The same things were measured in two ways. Each way mixes the same 9 hidden numbers, adds some noise and spreads widely along 6 directions of its own, which tell nothing about the thing.
(in the rows, 128 means zero)
Some things both ways: the first way, then the second way.
[151 153 135 112 154 126 114 145 114  82  88 119  95 122 198 158  63 108
  99 137  87 180 166 152 131]
[115 138 126 141 105 203  37 149 150 167 157  84 117  86 156 123 134 161
 120 162]

[136 128 113 109 108 173 120 144 160  86 109 133 123 131 129  94 145 144
 134 133 168 117 131 137 126]
[126 183 156 108 147 134 116  91 107 115 115  93 138 111  92 145 162 145
 174 163]

[ 87 113 128  87  81 163  63 105 169 145 105 152 130  82 102 130 118 139
  85 101 137 151 114  77  72]
[145 120  47 102 100 156 130 173 123 127 110  66  90 136 121 155 105 172
 114 103]

[143 170 153 118 117 156 100  74 180 114 156 145 167 135 162  75 137 122
 169 150 142 140 108 121 122]
[152  86 137 128  91  98 126 149 153 105  74 175 156 116  97 134 113 141
 142 125]

[156 190 142  77 153 122 100  75 156 141 111 193 126 143 189 113 108  74
  94 123  95 120 122 145 115]
[168 141 105 100  89 108 165 115  86 120 168  57 105 152 117 108 137 171
 135 124]

[ 37 223 164  99  98 112  57  51 164 141 168 148 173 140 129 120 162 182
 150 110 125 123 130 136 125]
[180  66  91 123  88  99 114 153 102  80  89 142 129 134 113 132 125 161
 149 134]

[ 76 139 119  79  65 193  69 123  54 162 133 152 158 124 155 138 139 199
  52  74 117  93 128 149 119]
[ 92 138  99 141 147 139 126 117 125 125 178  99 107 147 126 197 137 123
 143 140]

[153 101 114 102 125 170 129 176 136  70  95  82  99 108 145 143 108 121
 109 138 136 161 155 155 118]
[105 150 152 138 160 195  95 122 150 144 135 134 102  85 119 118  98 137
 108 145]

[ 94 129 154 141 131 103 112  82 140 122 112 143 114 138 176 136 124 137
 159 139 107 152 128  93 114]
[144 132 128 103 109 159 132 160 155 164 143  91 115  90 119 111 128 162
 120 130]

[184 127 129  88 112 219 125 145 171  49  80 119 100 114 138  91 107 132
 112 114 158 130 138 167 111]
[141 132  82 105 130 188 143 136  83 122 101  93  71 109  88 127 106 151
 142 126]

[102 198 195 116 119 118  76  20 117 148 164 147 183 132 187 142 120 125
 156 131 102 137 118 130 108]
[163  52  77 127 145 138 112 149 150 114 135 145 165 177 118 154 162 127
 123 100]

[115 170 156 110 164 100 106 105 229 108 120 127 120 108 103 131 121  73
 162 142 146 171 118  76  97]
[155 137 162 119 177 112 117 119 148  86  95 192 155 140 100 154 127 115
 122 128]

[165 144 118 121 149 136 148 125 147  89 114 142 117 149 165 101 113  87
 164 153 159 126 112  89 127]
[113 208 177 112 157 112 136  92 139 126 149  88 156 101  94 151 159 144
 142 169]

[128  78 130 108  81 173  63 112 191 138  96 176 153  76  83 109 130 112
  84 132 151 156 112  97  68]
[ 92 133 161 117 165 161  99 126 189 146 116 145 149 119 142 182 133 111
 145 140]

[148 183 161  93 118 140  68  87 111 103  86 194 140 112 155 129 103 127
  79 106 102 110 119 153 108]
[130 138  99 113 123 185  84 178 136 144 161 112  85 122 140 180 109 146
 125 142]

[186 132 105 101 134 177 169 140  45 121 133 141 118 206 252 143 105 138
  93 114 125  79 155 188 133]
[125  83  85 129  93 125 167 158 130 154 131 105  98 137 107 128 121 131
 130  93]

[ 99 137 120  91 105 149 114  89 141 138 151 147 163 142 128 135 148 122
 130 113 141 123 127 128 115]
[113  72 141 153 154 103 127 118 160 113 147 160 141 111 124 139 134 128
 132 146]

[210 183 138  84 150 165 120 143 125  58  85 130  99 130 200 131  54  99
  86 125 109 146 145 167 118]
[131 158 181  98 155 171 129 132 149 137 115 176 135 126 115 166 111  90
 137 152]

[151 136 143 105 124 187  93 109 163 128 115 107 143  85 160 108  72  74
 131 152 156 190 126  78  99]
[109 137 124 119 116 150 133 167 155 149  95 122 100 114  93 145  64 146
 100 118]

[111 156 162 120 121 133  71  78 161 155 135 162 172 103 130 112 129  98
 138 148 146 148 109  88  99]
[124  85 122 151 105  87 103 176 179 119 113 166 126 120 124 153  86 152
  99 117]

[178  93 114 103 162 162 164 146 145 115 120 136 108 139 153 134 101  72
 119 122 130 144 123 106 113]
[135 103 109 154 111  84 194 104  99 122 170 112 118 148  94 100 144 118
 116 107]

[136 154 142 127 164  93 130 127 153 103 103 150 115 149 138 162 112 105
 133 129 153 124 137 106  98]
[151 145  89 117 135 148  79 153 115 123 108  92 138 143 115 156 172 144
 135 118]

[ 67 157 178 149 124 108  72  65 136 153 157 162 186 117 121 118 170 145
 175 146 127 134 110 104 130]
[103 160 118 139 156 183  99 121 125 141 155 123 106 140 112 169 132 116
 133 128]

[125 110 180 136  67 175  64 112  33 122 112 145 157 107 171 156 146 221
  78 113 109  86 116 172  94]
[130 164 150 105 149 183  93 156 162 164 137 149 145 140 115 182 159 100
 145 128]

[118 161 138  96 125 174 126 128 127  94 107  91  88 148 206 134  90 164
 123 103 125 144 168 155 128]
[142  93 171 118 134 111 116 147 153 123  95 163 144  81 103 121 140 139
 163 160]

[ 83 143 154  95  94 133  62  75 146 120 120 141 156  82 115 142 127 127
 120 124 106 163 125 119 102]
[153 106 130 117  85 155 129 167 129 147 150 113  89  91 122  86  79 169
 100 150]

Other things, the second way, with their names:
Z_743: [105 158 128 130 169 196  28 134 156 148 160  77 146 101 143 168 170 157
 136 179]
Z_337: [133 177 103  89 132 172 154 128 143 132  77  95 113 121  98 146 102 148
 119  89]
Z_677: [153 157 136 103  62 119 112 149 103 136 104  79 126 120  99 122 125 168
 154 153]
Z_961: [113 146 122 130 163 173  83 130 129 150 150 103 139 162 112 158 153 116
 121 136]
Z_967: [153  85 116 132  77 101 186 168 153 107  86 178 121  90 106 114  65 129
  86 114]
Z_445: [ 93  96 116 134 144 185 104 153 149 145 119 117  75  70 147 134  86 144
 120 151]
Z_169: [102 121  92 170 188 147 138  79 103  87 163 153 106 150 142 178 147  74
 121 120]
Z_972: [118 175 195 109 119 129  96  93 111 140 101  93 177 117 113 136 187 113
 190 188]
Z_25: [120 124 108 104 156 195 104 154 148 139 114 124 130 139 140 189 132 107
 131 138]
Z_117: [125 115 104  96 149 189 131 105 117 160 123  59 146 155 132 133 181 114
 154 124]
Z_675: [149 141 102 168  96 105  94  88 101 105 175  72 171 134 126 104 192 156
 117 139]
Z_926: [112 104 117 127 137 144 170 120 118 144 127 113  87 133 119 121 113 110
 130 110]
Z_16: [181 134  23  96 101 198 147 161  85 112 110  82  69 133 103 135 105 166
 115  78]
Z_259: [149  92 133  95 117 147 120 167 165 150  86 129 152 117 107 135 137 140
 149 127]
Z_45: [130 120 147  94 120 189  79 173 108 182  80  89 110 105 112 113 155 125
 171 158]
Z_263: [133 118 110 107 140 136 178 139 138 131 127 117 106 138 135 143 112 111
 105 108]
Z_888: [126 108 113 143  98 127  88 166 151 133 120 102 112  70 127 120 120 179
 121 147]
Z_503: [ 74 180 157 127 211 159 124 100 150 143 153 129 120 141 109 194 133  92
 131 140]
Z_634: [175  88 119 135 147 127 157 127 109  83 126 176 132 124 103 106 123 113
  99 133]
Z_650: [184 165 114 117 126  97 139  90  69  92 154  81 151 166  83 110 182 154
 136 130]
Z_258: [120  76 132 153 147 106 154  94 142  78 127 166 148  93 141 148 130 112
 136 161]
Z_928: [137 177 136 110 108 177  50 164 141 139  86 103 145  77 122 152 152 154
 146 163]
Z_237: [146 108 162 106 125 164 110 151 156 135  72 159 167  87 118 128 140 110
 144 163]
Z_232: [150 118  44 120 117 132 147  98  93  84  93  83 167 168 114 176 198 119
 168  98]
Z_89: [172 100 130 118 127  59 158 133 136 100 124 167 203 198  97 175 190  88
 145 111]
Z_477: [131 142 124 102 161 161 114  92 105 136 140  83 137 185 117 153 172 121
 168 124]
Z_971: [ 94 100 142 167 154 122  54 168 177 117 148 173  95  87 111 164  72 173
 111 164]
Z_817: [102 135 184 141 128 134  86  95 135 142 173  94 137  71 142 115 164 148
 167 201]
Z_377: [ 80  94 144 187 158 143  91 117 196 122 144 189 155  80 153 161 136  97
 111 144]
Z_849: [119 150 168 115 159 147 160 110 133 139 159 139 112 115 126 139 130  95
 133 147]
Z_840: [120 114 180 126 155 129 155 156 185 133 124 183 124  63 121 130  85 115
  93 161]
Z_904: [122 114 103 169 117 100 122  83 127 106 167 102 185 143 134 148 200 115
 136 135]
Z_851: [157 112 153 103 129  86 124 134 137 113  93 142 158 168  94 140 133 138
 146 122]
Z_529: [120  99 192 135 116 120 111 173 140 159 112 173  91  79 109 102 101 120
 143 160]
Z_275: [130 200 157 100 143 199 121 132 140 158 143 128 111 145 130 154 105 102
 107 124]
Z_692: [155 146  69 110 125 166 133 152  99 105 119  95  77 129 114 144  89 163
  98 115]
Z_427: [131 142  92 104 135 130  86 141 115 135 103  26 128 128 107 134 169 188
 144 134]
Z_546: [142 136  72 122  44 178 147 138 104 143 110  64 116 121 121 112 104 148
 111 116]
Z_867: [140 120 158 148 104  82 121 142 165 102 121 180 145 100 104 132 100 151
 114 138]
Z_877: [135 130  90 134 129 155 142 111 112 117 176 103 130 160 131 155 137 117
 110 129]
Z_330: [139 149 129 115 133 180 119 194 130 153 114 154  84  94  91 144 102 118
 111 133]
Z_908: [120  89 113 135  90 117 115 105 124 134 136  46 124 112 157  92 142 174
 140 140]
Z_12: [ 93  90 142 168 159 110 108 122 171 114 146 176 140 119 130 168 130 109
 129 138]
Z_362: [115 166 137 109  84 138 115 120 131 141 133  42 123  97 165 132 122 163
 131 169]
Z_94: [132 144 150 117  92 129  76 166 153 154 110 104 135 101 113 130 129 167
 142 148]
Z_965: [112 110 139 164 168 182  36 129 144 131 159 164 145 117 133 160 170 111
 144 166]
Z_813: [112 161 145 110 102 128 109 163 116 167 108  96 109 134 101 158 141 122
 165 137]
Z_109: [112 132 148 101 180 173 134 130 167 155 128 162 153 178 111 197 149  69
 145 112]
Z_52: [154  87  70 127 104 156 122 143 110 125 117 128 155 192  97 163 158 107
 144  98]
Z_615: [101 202 157 104 159 193 118 109 122 152 144  94  81 121 115 144  97 135
 128 144]
Z_405: [153 119 103 119 101 104 155 140 117 124 120  92 121 137  94 105 122 159
 111 109]
Z_857: [133 138  94 140 162 123 114 145 123 108 195 118 102 128 124 180 149 141
 117 145]
Z_524: [120 189 161 120 149 158 116 132 162 129 136 130  88  84 128 126  61 158
  77 137]
Z_772: [178 164 114 109  98 108 141 123  81 113 140  79 138 164  93 112 154 149
 121 121]
Z_91: [147 149 142 135  69 124  97 143  95 134 112 136 120 142 121 132 139 113
 152 128]
Z_155: [106 144 158 109 134 143 127 151 180 149 102 139 119 123 130 161  84 127
 114 123]
Z_266: [149  41 102 157 113 106  98 156 118 118 144 152 121 158 116 117 132 138
 126 123]
Z_854: [123 128  77 144 129 150  79 125 138 111 140  85 120 113 132 151 141 179
 127 123]

Some of these things the first way, each followed by its name:
[ 89 102 128 128  77 133  76  95 167 127 170 147 183 107  98 115 153 145
 153 145 124 170  95  76 104]
Z_546
[160 136 102 116 156 131 158 150 204  84 126 157  87 180 159 105 105 121
 143 118 134 143 122  89 119]
Z_232
[131 145 165 101 103 184  74 108  96 120 106 126 161  97 148 144 112 141
  90 123 135 129 152 178 105]
Z_266
[162 173 110 141 135 108  95 170 139  60  50 159  91 146 192 114  77 138
  95 169 145 146 171 144 128]
Z_362
[122 137 132 118 131 136 124 131 173  92 136 100 103 127 152 131  98 138
 153 121 122 178 120  71 110]
Z_967
[ 95 161 144  46 121 158  95 111  91 150 111 146 108 110 143 186  96 142
  47  35  89 108 121 118  90]
Z_857
[129 185 133 102 157 162 109 134 148  81  72 102 101  90 159  98  70  80
 151 146 149 183 157 109 157]
Z_971
[ 44 116  99 105  99  87  98 108 129 137 163 157 163 124  74 172 156 136
 128 108 115 145 107  65 116]
Z_877
[158 151  97  78 124 123 128 151 106  98 121 125 124 152 153 157 145 107
  80 133 141  88 133 174 109]
Z_524
[ 95 192 142 102 166  65 105  75 241 113 127 172 132 124  84 130 125  59
 173 132 139 162 106  53 105]
Z_692
[171 114 125  92 140 153 130  82 206 110 111 161 122 123 143 115  84  48
 134 136 133 173 119  87  85]
Z_259
[117 175 135 118 160 115 131 110 112 142 136 137 142 161 180 147 112  99
 142 137 151 124 142 109 131]
Z_503
[158 119  91  96 135 150 121 179 131 109  81 121  90 126 179 143  71  97
  71 137 139 161 159 118 107]
Z_155
[219 169 171 104 158 174 109 140 179  55  64 127  76 103 190 116  39  97
  97 124 117 172 137 131  90]
Z_928
[110 184 152  80 122 128 119  99 128  84 159  97 138 140 131 182 124 145
 134  92 119 120 130 149 100]
Z_634
[122 131 133  89 139 141 120 111 137 161 171 142 139 141 166 152 104 110
 104  96  90 155 113  96 107]
Z_904
[ 97 185 124 118 157  72 155 103 152  90 147 144 100 200 174 134 157 152
 171 120 106 103 128 132 149]
Z_16
[113 102  92 135  94 120  96 139 157 109  98 171 146 149 119 118 167 142
 111 170 170 116 157 158 114]
Z_908
[163 113 100 124 163 121 136 195 139  89  94 171 103 151 124 145 126 117
  84 131 131 117 145 147 128]
Z_91
[ 82  78 109 118  98 142 105 149  98 137 111 127 120 113 133 167 112 156
  96 113 123 156 140  88 107]
Z_109
[ 78 200 125  94 161  86 115 104 128 159 151 129 132 166 191 151 121 104
 131 133 112 142 159 135 149]
Z_615
[147 149  84 109 137 124 163 146 106  85 151 130 133 184 168 124 153 121
 149 147 144  98 122 135 154]
Z_867
[149 182 132  91 139 134 117 112  93  91 105 127 127 140 188 165  73 104
 105 123 122 136 156 148 118]
Z_743
[169  97 150 112 103 185  80 129 116 101  87 132 162  61 101 149  95  92
  92 143 161 155 124 121  74]
Z_961
[139 125 159 136 101 179  86 109 111  98 126 130 156  99 158 110 109 153
 141 140 122 159 119 120 120]
Z_52
[113 152 156  81 126 180  96 116 100 151 118 125 134 127 170 171  98 144
  68  85 125 125 168 180  98]
Z_529
[237 165 120  93 205 135 188 141 162  76 135 144  97 189 214 133  61  48
 127 130 106 143 135 147 129]
Z_377
[123 140 176 137 113 122  62  92 168 124  89 172 137 103 129 138 117 143
 107 132 138 133 122 107  66]
Z_263
[145 196 136  99 179  97 151  92 113  97 155 155 154 182 163 170 114  83
 145 119 108 116 143 162 145]
Z_965
